Each cloud of rows lies close to a flat space through zero, with a little noise off it, and is much wider in some directions of that space than in others. After each cloud: how many dimensions does that space have?

[[ -6 -28   0 -23 -20 -74  29  -3 -18  13  20  37  31 -18 -20 -11  51  -4
   14]
 [-19  15  22  27  24  20 -37  33  -2  -1   0 -20  -8  -5  27  19   9  28
    8]
 [ -5   4  30 -14 -11  -2  -8  18 -19  42 -19 -37  17  16  44  13  11  19
   -5]
 [ -5   2  12   8  33 -14 -11 -31  21 -31  17 -10  16  -8 -19  -4 -25 -33
   25]
 [-48  27  24 -17 -27 -20  12  11  15  11 -61   9  16  -3  22 -12   9  27
   -2]
 [ 21   4  19 -17 -21  10  30  -5  -4  11 -18 -19   2  11  -3  16   6  28
  -29]
 [-23  -4   6 -27  -3  24   1 -26  32 -14  -3  10   5   1  14  31  30  38
  -27]
 [ 18 -16 -12 -24  -5  21  14  10 -11 -26  -1   0 -22   6  -3  21   0 -10
  -23]
 [ 12  -4 -22 -33  16  54 -13  16  -8  16  21   6  -4  35  24  38  41  26
  -19]
 [ -6  -1  -2   7  14 -16  20 -29  18 -18   7  -6  13  -5  -2 -32 -16 -11
    6]
 [ 31  17 -17  11  -3  41  21  -7 -58  14  53  56 -20  -1 -29  86  10  -8
  -43]
 [-42  29  23   0  10  32 -30  11 -30  -1 -41  -9   6  10  29  -1  20  23
  -24]
 [ 40  28  -6 -25   2  13  36 -29  -5  53  10  22  -3  -1 -39  31  15  19
    3]
 [-12 -21  -7  -3 -11 -44  16  -1  26 -26 -16   1  -4 -23 -11 -52  -5 -12
   23]
 [ -4  24   3  32 -15   4  10 -18 -17  21  -3   1  34  25   8 -23 -14  12
  -28]
 [ 52 -15 -10 -18 -19 -36  40  21   5 -10  -9   0 -21  -7 -45 -12 -29 -36
   29]
 [-13  19  24 -39 -37 -11  47 -13  16   8 -29  19  19   7  11  49  -3  12
  -23]
 [ 21  22   6  23   3 -28   3  49   0  24  -2  -4   5   4 -15  -4 -15  -4
   45]
 [-48 -25  -1  -3  33 -24 -20 -21   8 -27  21 -10  17 -15  44 -32   5 -29
   17]
 [  0  11  -2  22  41  66 -48 -58   2  22  31 -17 -16  -9   0  19   9  25
  -18]
 [  7  -6   1   4  10  23 -42  20  -8  12  12 -11  -6  10   3  18  21  16
    3]
 [ 14 -23   8  36  -5 -61  25  56 -56 -10  38   7   8 -18  -5 -14  26  -6
    9]
 [ 41 -65 -30   9 -13 -39  12  41 -46 -28  56  12 -14  -3 -12  -7   8 -48
    3]]

13

[[  -3   -6   17    1   -3  -35    8    2   10  -36   28   50    9  -25
   -26  -33   -9    1  -14]
 [  -2   -3    7    4    1  -13    8    2    4  -12   14   18    3  -12
   -12  -12   -1   -3   -6]
 [  -2   -4    4  -37   -8  -53    8    8   19 -108   77   86   72  -29
    11   -8  -30  -25   -1]
 [  -8   13   -7   11   18   24    3    0   -3    8   -1  -13    6   10
    31   31   -4  -18   14]
 [  -2   -4   13    5    0  -22    6    2    5  -16   10   26   -2  -14
   -21  -22    1   10  -13]
 [  35  -24  -11  -86  -59  -25  -37    4   -8  -52   -6    6   69   13
     4   -8  -21   15   17]
 [   8  -13   14  -11  -16  -31   -1    3    1  -15    3   23   -8  -13
   -40  -43    7   21  -17]
 [   4  -16   21  -18  -18  -54    1    2   12  -51   34   65   16  -31
   -36  -52   -6    8  -20]
 [   5   -2   12   27    2    2    1   -2    0   55  -38  -27  -56    5
   -41  -26   25   33  -21]
 [  -3   -4   15   -3   -3  -37    8    1    8  -30   24   39    1  -20
   -24  -29   -3    2  -16]
 [  20  -23    9  -61  -43  -60  -15    9    9  -82   40   68   52  -18
   -24  -47  -16   11  -12]
 [   4    1   -2   -5   -3    0   -3    1   -2   -5    2    0    8    5
     6    7   -3   -2    3]
 [  15  -18   11  -37  -32  -44   -9    3    7  -47   12   42   23  -18
   -33  -41   -1   15  -14]
 [   6    3  -22  -28    1   23  -16   -2   -6  -20    2  -21   45   27
    54   44  -21  -21   27]
 [  -3    4   12   41   10   11   13   -2   -1   64  -33  -26  -65   -4
   -39  -23   26   20  -21]
 [  15   -8  -17  -56  -26    5  -26    4   -9  -37   -1   -9   56   23
    40   29  -20   -5   26]
 [  -2    4   -1   10    4    5    0   -3    1    9   -1    0  -10   -2
    -4   -1    1   -2   -2]
 [ -10   20    5   71   37   42   21   -7   -2  103  -45  -54  -85    6
   -17    6   33    9  -12]
 [   2    1   -7    8    6   24   -7   -2  -10   44  -30  -45  -23   18
     7   19   11    1    7]
 [   3    4    2   27    7   17   -2   -3   -5   51  -36  -36  -43    7
   -15   -6   18   14   -8]
 [  -5    4  -20  -53    1  -14   -3    8    8 -107   72   54  101    0
    64   43  -46  -46   30]
 [   5   -7    7  -15  -17  -16   -1    3    2   -7    2    9   -3   -7
   -17  -18    4   13  -10]
 [   7   -4   -1   -6   -6    8   -6   -1   -3   15  -18  -19   -3   11
     1    5    1    6    7]]

3

[[ 15 -25 -10 -33  34  44   1 -23  30  -9  -4  10 -11  12 -49 -27 -16 -10
  -21]
 [ 26  -7 -10 -21  23  21   0 -18   1 -25  -6   5 -10   2  -4  -2 -11  -1
  -29]
 [  3  10  -8  -2   7 -14   7  -1 -25 -26   2  -2  -1 -16  21  14   3   4
  -20]
 [-13  16  11  16 -26 -40   3   3 -28  -5   7  -3   2 -12  28  18   8  13
   10]
 [  4  -4   0  -9   5   7  -3  11 -17  -8   5   4   3  -6   8  -3  -6   6
   -5]
 [ 11 -10   0 -18  20  21   2 -14   3 -12  -6  11 -14   4  -4  -7  -7  -5
  -11]
 [ 29 -38  -7 -46  46  50  20 -28  41 -16 -10  19  -5  18 -48 -32 -20 -24
  -36]
 [-17  16  13  38 -31 -18 -15  25  -3  42  -2 -11  19   2   1   0  11  -5
   42]
 [-39  17  17  57 -58 -34 -19  40  11  63  -8 -16  20   2   7   1  11  22
   66]
 [ -3  27  -7 -12   7 -28   2   5 -41 -40   3  -1 -14 -31  34  28  12  15
  -32]
 [-14  31   3  25 -10 -36  -4  11 -48 -18  12 -16 -10 -25  40  34  14  14
   -1]
 [-14  13   1  22 -18 -14  -4  11 -24  16   9  -1  13  -8  10  12   4   7
   23]
 [-20  10   3  25 -22 -27  -8  19   7  24   6  -6   7   4   4   8   4   0
   39]
 [ -5   9  -8  10  -7  -8  -2   4 -12 -11  -5   8   7  -8  12   9  12   7
   -5]
 [ 40 -14 -15 -64  52  24  22 -36  -9 -59   2  23 -12  -7  -5  -9 -13  -1
  -67]
 [  1   3   8  11  -4  -9  -7   9   8  16  -8  -3  -2   6  -4  -1   1 -14
   20]
 [-41  20  11  54 -59 -36 -27  36 -14  50   1 -13  14  -3  19  16  21  12
   64]
 [ 50 -57 -14 -61  71  85  11 -52  49 -23  -9  21 -25  28 -57 -59 -30 -26
  -63]
 [  1 -12   5   5  -5   5   3  -3  13  10  -8   6  -3   8  -6  -6  -6  -4
   12]
 [  6   6  -7 -27  12  -2  19 -18 -32 -45   1  16  -4  -8  24  14   2   7
  -39]
 [ 21   6 -13 -24  28 -10  12 -15 -41 -60  -1   3  -5 -13  31  26   6   3
  -42]
 [-18   6  16  37 -38  -5  -9  23  14  55   1 -10   8   7  -6  -5   4  -7
   41]
 [ -8  17   4  13  -1 -16  -4  -4 -16   0   6 -16  -3 -11   6  16  19   2
   22]]

2

[[-22 -34  39  19  34  13  16  22 -41 -21  28   5  -2  -2  -9 -35 -11   5
  -25]
 [-20   3  -8  12  -9  20  -1   9 -12 -14 -14 -14   5  -1  -6  17 -14   9
   -7]
 [-48 -24  13  -7  -1  20  11  -4 -16  -8  19 -38 -20 -26  -4  39 -43   3
  -21]
 [ 60   1  -6  24   0   2  40  -2  20  29 -61  19  30  65  31 -26  29  35
    6]
 [-24  11 -12  14  -7  10 -22  15 -13 -18   2  -9  -2 -15 -14  15 -10  -7
  -12]
 [  9  17 -17  -7 -13  -3   0  -8  13   6 -20  -2  12   5   3  17   6  10
   22]
 [ 66  25 -33  21 -26   2  28  -9  41  37 -86   9  36  67  31   1  33  39
   19]
 [ 15  36 -32   8 -18   0 -16   4   9  -4 -34  10  27   8  -7  13  21   3
   30]
 [ 11 -13  12 -28   7 -30 -26 -16  25  22  54   6 -51 -26   9 -19   3 -44
  -29]
 [ 35   3  -1  21   7 -10  -4  11   5   9  -8  29   6  23  11 -42  28  -5
   -8]
 [-51 -28  40   5  31  22  26  16 -63 -40  25 -12  20 -18 -26   3 -27  20
   10]
 [-79 -33  30 -10  14  38  47   0 -57 -34   4 -52  16 -24 -20  55 -59  41
   13]
 [ 16  17 -22   9 -16   3  -2  -1  14   9 -32  -1   8  16   5   8   9   8
    3]
 [-11  -9  15   9  16   3  -4  12 -21 -12  19   9   0  -7 -11 -21   1  -5
  -10]
 [-28 -16  17 -28  10 -14 -23 -10   3   0  60  -8 -44 -42  -6   1 -18 -33
  -24]
 [-35 -21  31  23  26  26  20  24 -54 -36  12  -4  21  -4 -19 -12 -13  19
   -1]
 [ 24   6  -6   9  -3  -2   9   2   9   8 -23  10  10  21   9 -10  13   8
    5]
 [ 99  41 -35 -15 -16 -58 -43 -21  82  57  -1  56 -22  26  32 -56  71 -44
    6]
 [  1  20 -12 -24  -6 -22 -34 -10  20   6  25   8 -18 -27  -5   4   8 -31
    9]
 [ -6   7  -4 -19  -5 -13 -16 -14  15   7  19  -3 -17 -17  -1  12  -5 -17
    3]
 [ 34  16 -25   1 -20  -7  -1 -11  37  29 -33  -1  -3  26  20  11  11   3
   -5]
 [-58 -18  19   1  13  21   2  11 -43 -33  28 -24  -7 -32 -21  19 -34   0
  -12]
 [-19  -5   6  12  10   9  -8  18 -23 -21  13   1   4 -11 -14  -6  -8  -4
   -8]]

5

[[  0 -27   9 -20 -46   2  26  26   5 -14 -10  -8 -18   4  17  34  31  23
  -30]
 [ 36  30  11 -15 -75  -6  20  18   6 -35 -16 -23 -22   8  16  13  15  22
   -9]
 [ -9   3 -14   9  20   0 -11  -9   6   3   6   7  -5  -3  -3  -9 -21 -14
   11]
 [  7  -2  -3  -2  17  15   9 -11 -15   4  22  -9   4   5 -15   5  -5  -1
   15]
 [ 15   8   3  -9   3 -12   5  -9  -6 -11  -3  16  -1  12   5   3   8 -14
  -11]
 [ 28  59  10   7 -38  -7 -13  -1   5 -12 -14 -22  10  -4  -4 -28 -11  13
   25]
 [ 18  43   6   7 -60  -2  -8  16  21 -19 -20 -26  -7 -11  10 -15 -12  24
   14]
 [ -4  19  27 -10 -85   4   8  23  22 -19 -27 -16   1 -18  20   3  16  37
  -14]
 [ 35  50   9  -7 -77  15  20  -1   9 -39   4 -32 -19   1   4   3 -14  22
   20]
 [ 13  16   4   0 -18   4   1   2   0  -4   1 -15   1  -2  -6  -4  -3  10
   13]
 [ 13  53 -13  20  13  14 -19 -24   4  -2  19 -17   4 -10 -22 -34 -53 -10
   53]
 [ -7 -30  -5  -4  61   0   1 -14 -24  21  16  18  13  12 -14   6   8 -21
   -6]
 [ -5   0 -12   8  45  -5 -12 -17  -6   9   9  14   3   4  -9 -11 -15 -23
   10]
 [ 14  26 -11  11   5  -6 -13  -3   6  -4   1  -7  -5   0  -5 -19 -24  -6
   21]
 [-11  -2  -9  11 -12   7 -10  15  16   5  -4 -16  -7 -13   3  -3 -13  15
    9]
 [ 63  34  15 -27 -65 -14  31   9 -11 -43  -8 -20 -22  25  11  21  27  12
  -11]
 [-36 -26  -8  16  40 -19 -28   7  13  24 -21  29   9 -11   9 -14   0 -14
  -18]
 [  7  16 -19  15  28  12  -8 -16  -1   2  23 -11  -7   0 -17 -11 -39 -13
   34]
 [  8  30   2   9   3   1 -10 -14  -2  -1   2  -1  10  -4  -9 -23 -18  -5
   23]
 [ -8  -6  -4   2  20   2  -1 -17  -3   0  10  16  -1   1  -2   1 -10 -19
    2]
 [-22  -5 -16  18  22 -13 -25   1  15   8 -10  15  -5  -9   7 -15 -15 -14
   -2]
 [ -8 -19 -16   6  48 -21 -13  -4  -2  11  -3  27  -6  10   5  -3   0 -29
  -14]
 [-11 -53 -13  -7  69  13  15 -14 -27  24  33  13   0  15 -19  26   7 -21
   -4]]

6

[[ 38  -5  10  -9 -26  47  50 -42  93   9 -25 -18  -1  46  39 -35 -20 -11
   -7]
 [-17  -7 -25 -34  35  11 -12   8 -25 -21 -27  31  39  36 -26  32  16  -3
  -26]
 [  6  20 -38  -6  31  41   4 -14  32 -22 -45  35  32  88  -8 -35   1   0
  -64]
 [ 41 -18 -16 -30 -37  29  20 -43  56  16   4 -27 -20  45  15 -32 -26 -22
  -13]
 [-51  -7   5  10  32 -18 -14  38 -60  -9  -3  30  27 -29 -23  50  24  19
   31]
 [-34  -2  -6 -13  27   2   6  -3 -34   1 -10  15  25 -17 -22  13  37 -11
   -7]
 [-23  23 -44  36  49  34 -21   9  -5 -18 -45  53  34  75 -26 -39  -1  13
  -54]
 [ 26 -13  55 -49   1   4  46  31  53 -26 -20   3  29  -7  50  84 -14  13
   65]
 [-22   3 -22  34  10 -28 -48  19 -59   5  20  14 -11  -6 -34  -4  -1  14
   -7]
 [-28 -23 -10 -25  23 -16 -20  32 -52  -7  -1  30  22   6 -20  58  -2  11
   19]
 [  5  -2 -13 -42   8  24  27 -32  16 -10 -25   8  28  17  -4   0  28 -28
  -35]
 [ 14 -51   1 -41 -61  25  50 -67  44  43  10 -42 -24  17  18 -12 -21 -28
   32]
 [ 36 -45  24 -34 -74  36  59 -52  89  38   9 -48 -31  26  51 -12 -41 -13
   62]
 [ 38  20 -10 -23   3  25  20 -22  53 -13 -25  -4   2  36  10 -34   6 -19
  -52]
 [ -1  25  13  35  12 -14 -21  21 -15  -8   8   3  -5 -26   0  -6   2  19
    1]
 [ 19   8 -18   0  -6  19  -9 -19  24   1  -6   0  -8  50   0 -36 -21  -3
  -36]
 [ 37  23  30 -20  20  13  19  21  51 -34 -21   7  19  -4  34  24   0   5
   -4]
 [-13  12   8  16  20 -15 -21  39 -20 -15  -5  18   9  -9  -4  27  -7  25
   10]
 [ 12  -6 -10  -7  -7  33  25 -21  44   1 -24   2   8  46  11 -27 -10  -7
   -9]
 [ 57  16  24 -48 -24  39  57 -37  88 -11 -19 -29   5  15  42 -19   8 -33
  -27]
 [-13   3 -41  -1  20  10 -23  -9 -29  -5 -12  18  12  32 -33 -21  13  -9
  -46]
 [  6 -13 -29 -25 -12  25  14 -48  15  14 -13  -6   2  32 -12 -33  10 -26
  -34]
 [  3 -33 -46 -20 -29   5 -24 -32 -19  24  19 -11 -15  43 -28 -21 -19 -20
  -25]]

6

[[ -83    8   70   49   -3    3    1   -8   47   26  -16   -6  -70   64
   -69   12  -21  -48   12]
 [  22  -45   28  -78   39  -13   42   41  -14  -59  -58  -31  -31   29
   -14   56  -15   20  -36]
 [ -23   36   34   51  -23   -6   17    0   35   30   21   -6  -54   40
   -51   13    4  -41   24]
 [  -6    1   20  -40   30   -7   -3   -6   10   29  -32  -25    1  -13
   -17  -14   33  -10  -22]
 [ -54   18   25   66    6    6  -69  -23   69   13   33    8    8   20
   -33   28   -6  -32   38]
 [-116   14   16   16   48   -9  -36   -2   19   -1  -39   24   51    3
    -4  -40  -10   12   -1]
 [  24  -20  -39  -45   -1  -41   39   26  -26   -3  -36  -31  -15    3
    -2  -12   -3   11  -23]
 [ -13  -47  -42  -88   40   -8   23   34  -37  -19  -74   -3   27    4
     4   29    4   21  -48]
 [  25  -29  -64  -33   25  -65    9   44  -21  -31  -42  -27   18    1
    -7    9   -5   25  -16]
 [  86  -22  -25  -17  -33   -9  -10    6   17  -19   51  -44   -6   -3
    49   22  -30   15   25]
 [  -9   26   20    1    3  -25   16    6   18  -19    6   -7  -23   10
   -29   22    8   -4    6]
 [  -6  -25   14   -4   30  -17  -21   38   45  -49   -3  -34    1   46
     4   65  -44   11   19]
 [ -58    5   26    5  -17   15  -20  -27   10  -71   34   41    7    2
    26   15  -49   29   16]
 [  24  -21    6  -61   34   21   23   15  -22    6  -47    0   -1   -5
   -21   46   40   -7  -39]
 [  35    5  -31   -3  -28  -14   -6   -9    8    3   30   -6   -9  -11
   -10   18    9  -10    8]
 [  54   -4  -35  -41   -5   -4   36   -9  -82  -35  -17   30   20  -58
    28  -38   26   43  -34]
 [-101   84   16  101  -38   -5  -34  -17   54  -31  100   42   43   11
    51  -42  -60   24   84]
 [ -99    9    1  -19   -9  -38    9  -19   -4  -52  -17   31  -12    7
   -26  -11  -30   19  -13]
 [ -10   50   14   17   27   15  -12    5   -1  -30   35   24   71  -37
    61  -28   10   41   23]
 [  57    5   39   12  -51   31  -36  -70   -6  -77   82   43  -21  -50
    18   29  -10   19   13]
 [  57    1  -21  -31   -7  -26    7   14   21   10   15  -41  -11   -3
    -4   25   17   -7    3]
 [  97  -37  -48   -1  -65   31  -17  -37  -25   59   41  -13  -10  -33
    39  -31    3  -17   -1]
 [  46  -17  -17   15  -92   42   12  -37  -11   -4   72   27  -54    8
     5   45  -26  -22   15]]

10

[[ 22  23 -10  41  -2  25  -1   7 -69  27  23  35  35  12  -7 -42  10  16
    4]
 [ 26  -9   3  -8   8 -19   2 -30  -3  -8  10 -11 -27   7 -27   1   2  -3
  -22]
 [ 22  -5  -5 -19 -23  12   8  13  11 -10  14 -20 -10 -16   8   1 -13   1
   21]
 [-50  11  35  23 -25  43   8  41  -7 -54 -33  -6  13 -17 -17 -30  21 -13
   -2]
 [  8  30  23  36  15  10   2   6 -38  30 -14 -23  21   0  11 -46  22  21
    1]
 [-11  19 -10   9 -43  -1 -30  14 -25  -5  22  43  30   6   7  18   2   6
   40]
 [ 67  -8 -20  -4   5  30  40  22  45  13  26 -41 -13  -8  -8 -44 -21   1
   -3]
 [ 17   1   3  45 -22  38  20  48  20  -9  10 -41  -4 -19 -12 -47   9 -25
   -5]
 [-23  23   5  -7   3 -66 -26 -60  28 -35  -3  25  -3  51 -93   6  16 -13
  -41]
 [-29 -44  -8   7 -53   1 -30  44   6   4   6 -11 -21 -44  74  81 -16 -36
   48]
 [ -3  -3   8  44  17  26  13  18 -24  41 -15 -20   6 -24  26 -29   7  -6
  -19]
 [ 20  -5   4  14 -19  68  31  66  14 -64   4 -27 -34 -30  56 -28  30   3
   22]
 [ 34 -16 -17  -3  18  -3  17 -28   6  42   5 -16 -19 -22  16   6 -13  -1
  -25]
 [-21  22  15  49  -3  19  -4  16 -35  34 -18  -2  25 -24  31 -23  21   4
    2]
 [-30 -24  22  20 -30 -22 -33  48  29 -31  -5 -46 -24  -5  16  35   8 -42
   28]
 [  7  34   5  50 -13  41  19  36  13  26  -4 -23  31 -20  -2 -68   9   1
   -1]
 [  9  15  10  31  -1  -8   3  -1  19 -13  -1 -25 -11   6 -34 -34  21 -14
  -24]
 [ 39 -19  15  13 -36  55  21  87  19 -77  22 -72 -50 -27  36 -30  18 -10
   45]
 [ -8  40  12  21  51 -26 -12  -9 -10  44 -18   5  39  45  -5 -40  19  31
   -4]
 [  2   5  47 -30  -3  46  25  24 -17 -58 -30 -49 -19 -27  18 -30  12  28
   22]
 [-13  17 -14 -40   4  -4   5 -40   7  -8 -11  38  -3 -13  35  32   4  34
    2]
 [ 57  21  11  -1  36 -10  20  -2  35  -1   6 -55  -4  36 -42 -69   6  18
   -9]
 [-23  27  -3   3 -20  11 -12  11 -13 -25   2  38  15   3  29   2  23  26
   30]]

10

[[-24 -28 -34   4  39   7   3 -35  30  15 -30   2  -7  -9 -41  13   9  25
   20]
 [-10  27  16  15 -45  19  10  26 -33   5  12   4  18 -28  25 -17 -11  -5
   -5]
 [-14  40  12  26 -76  28  19  11 -41  22 -20   1  45 -30  30 -20 -21  27
   23]
 [ 47 -19  27  -5 -27  -8   0 -16  -5  -1 -66   1  44  67  -7  17 -15  58
    5]
 [-17  27  11 -24 -57  34  20  44 -28  20  24 -22  -8 -32  46 -43   2 -30
  -26]
 [ -3  28 -14  20   3 -17 -13 -17   2   0  12  10  19  -5   3   9 -10  16
   31]
 [ 20  26 -32  -8 -15 -37  -5 -21   2  -2  14 -12  21  10  31  12   6   1
   52]
 [ 52  -3  24 -77  14 -22 -11  21  23 -18   6 -27 -51  83  31 -20   0 -37
  -54]
 [ 14  20 -22  21  12 -33   0 -17   7 -21  22  13 -22  -9   5  18   2 -52
   20]
 [ 31 -36  52   9 -27  15  28  13 -13 -13 -63   8 -10  22  -5   3 -22  13
    0]
 [ 13 -64   1 -19  49  -6 -20 -19  28  -1 -31   0  22  46 -52  27  20  47
  -18]
 [ -6 -27   6 -13  18  20  -8 -12  15  16 -41   1  10  33 -34  -4  -2  44
  -27]
 [ 21   1  12  25 -42  -6   9   5 -26  -5 -14   6  44   3   6  16  -1   5
   13]
 [ 15 -33  28  -6 -15  14   4  13 -10   2 -29  -2  21  23 -14   4   3  21
  -23]
 [-37  44  15  55  -2   0  -2  38 -35 -26  97  23 -20 -99  30  -5  -8 -58
   16]
 [ 27 -30  14 -15  -6  -3  18   1   8  -7 -39  -8 -23  27   0   2  -3  -5
    5]
 [-12  14   5   0  22  -1  -5  10   6 -12  32   4 -35 -19   7 -10  -6 -24
   -2]
 [-12  45 -44 -11  50 -48 -41  -8  18 -16 105  -3 -14 -14  19  10  25 -53
   -2]
 [-15  65  12  10 -38   2 -13  26 -32   3  54   1  21 -27  46 -23 -16 -10
   -7]
 [-12 -28 -27   6  43 -16  -8   9   8 -15  56   3 -12 -31 -23  22  41 -53
  -22]
 [  6 -41  -3  14   0   7  18 -22   8   5 -56   3  10   5 -26  18   1  35
   33]
 [ 14  48 -17 -49  33 -48 -45  14  15 -16  98 -19 -14  29  42  -6  15 -46
  -30]
 [-16  -3 -20 -12  12  21  -4  -2   8  21 -11  -2  -7  12 -24 -15  12 -18
  -59]]

8
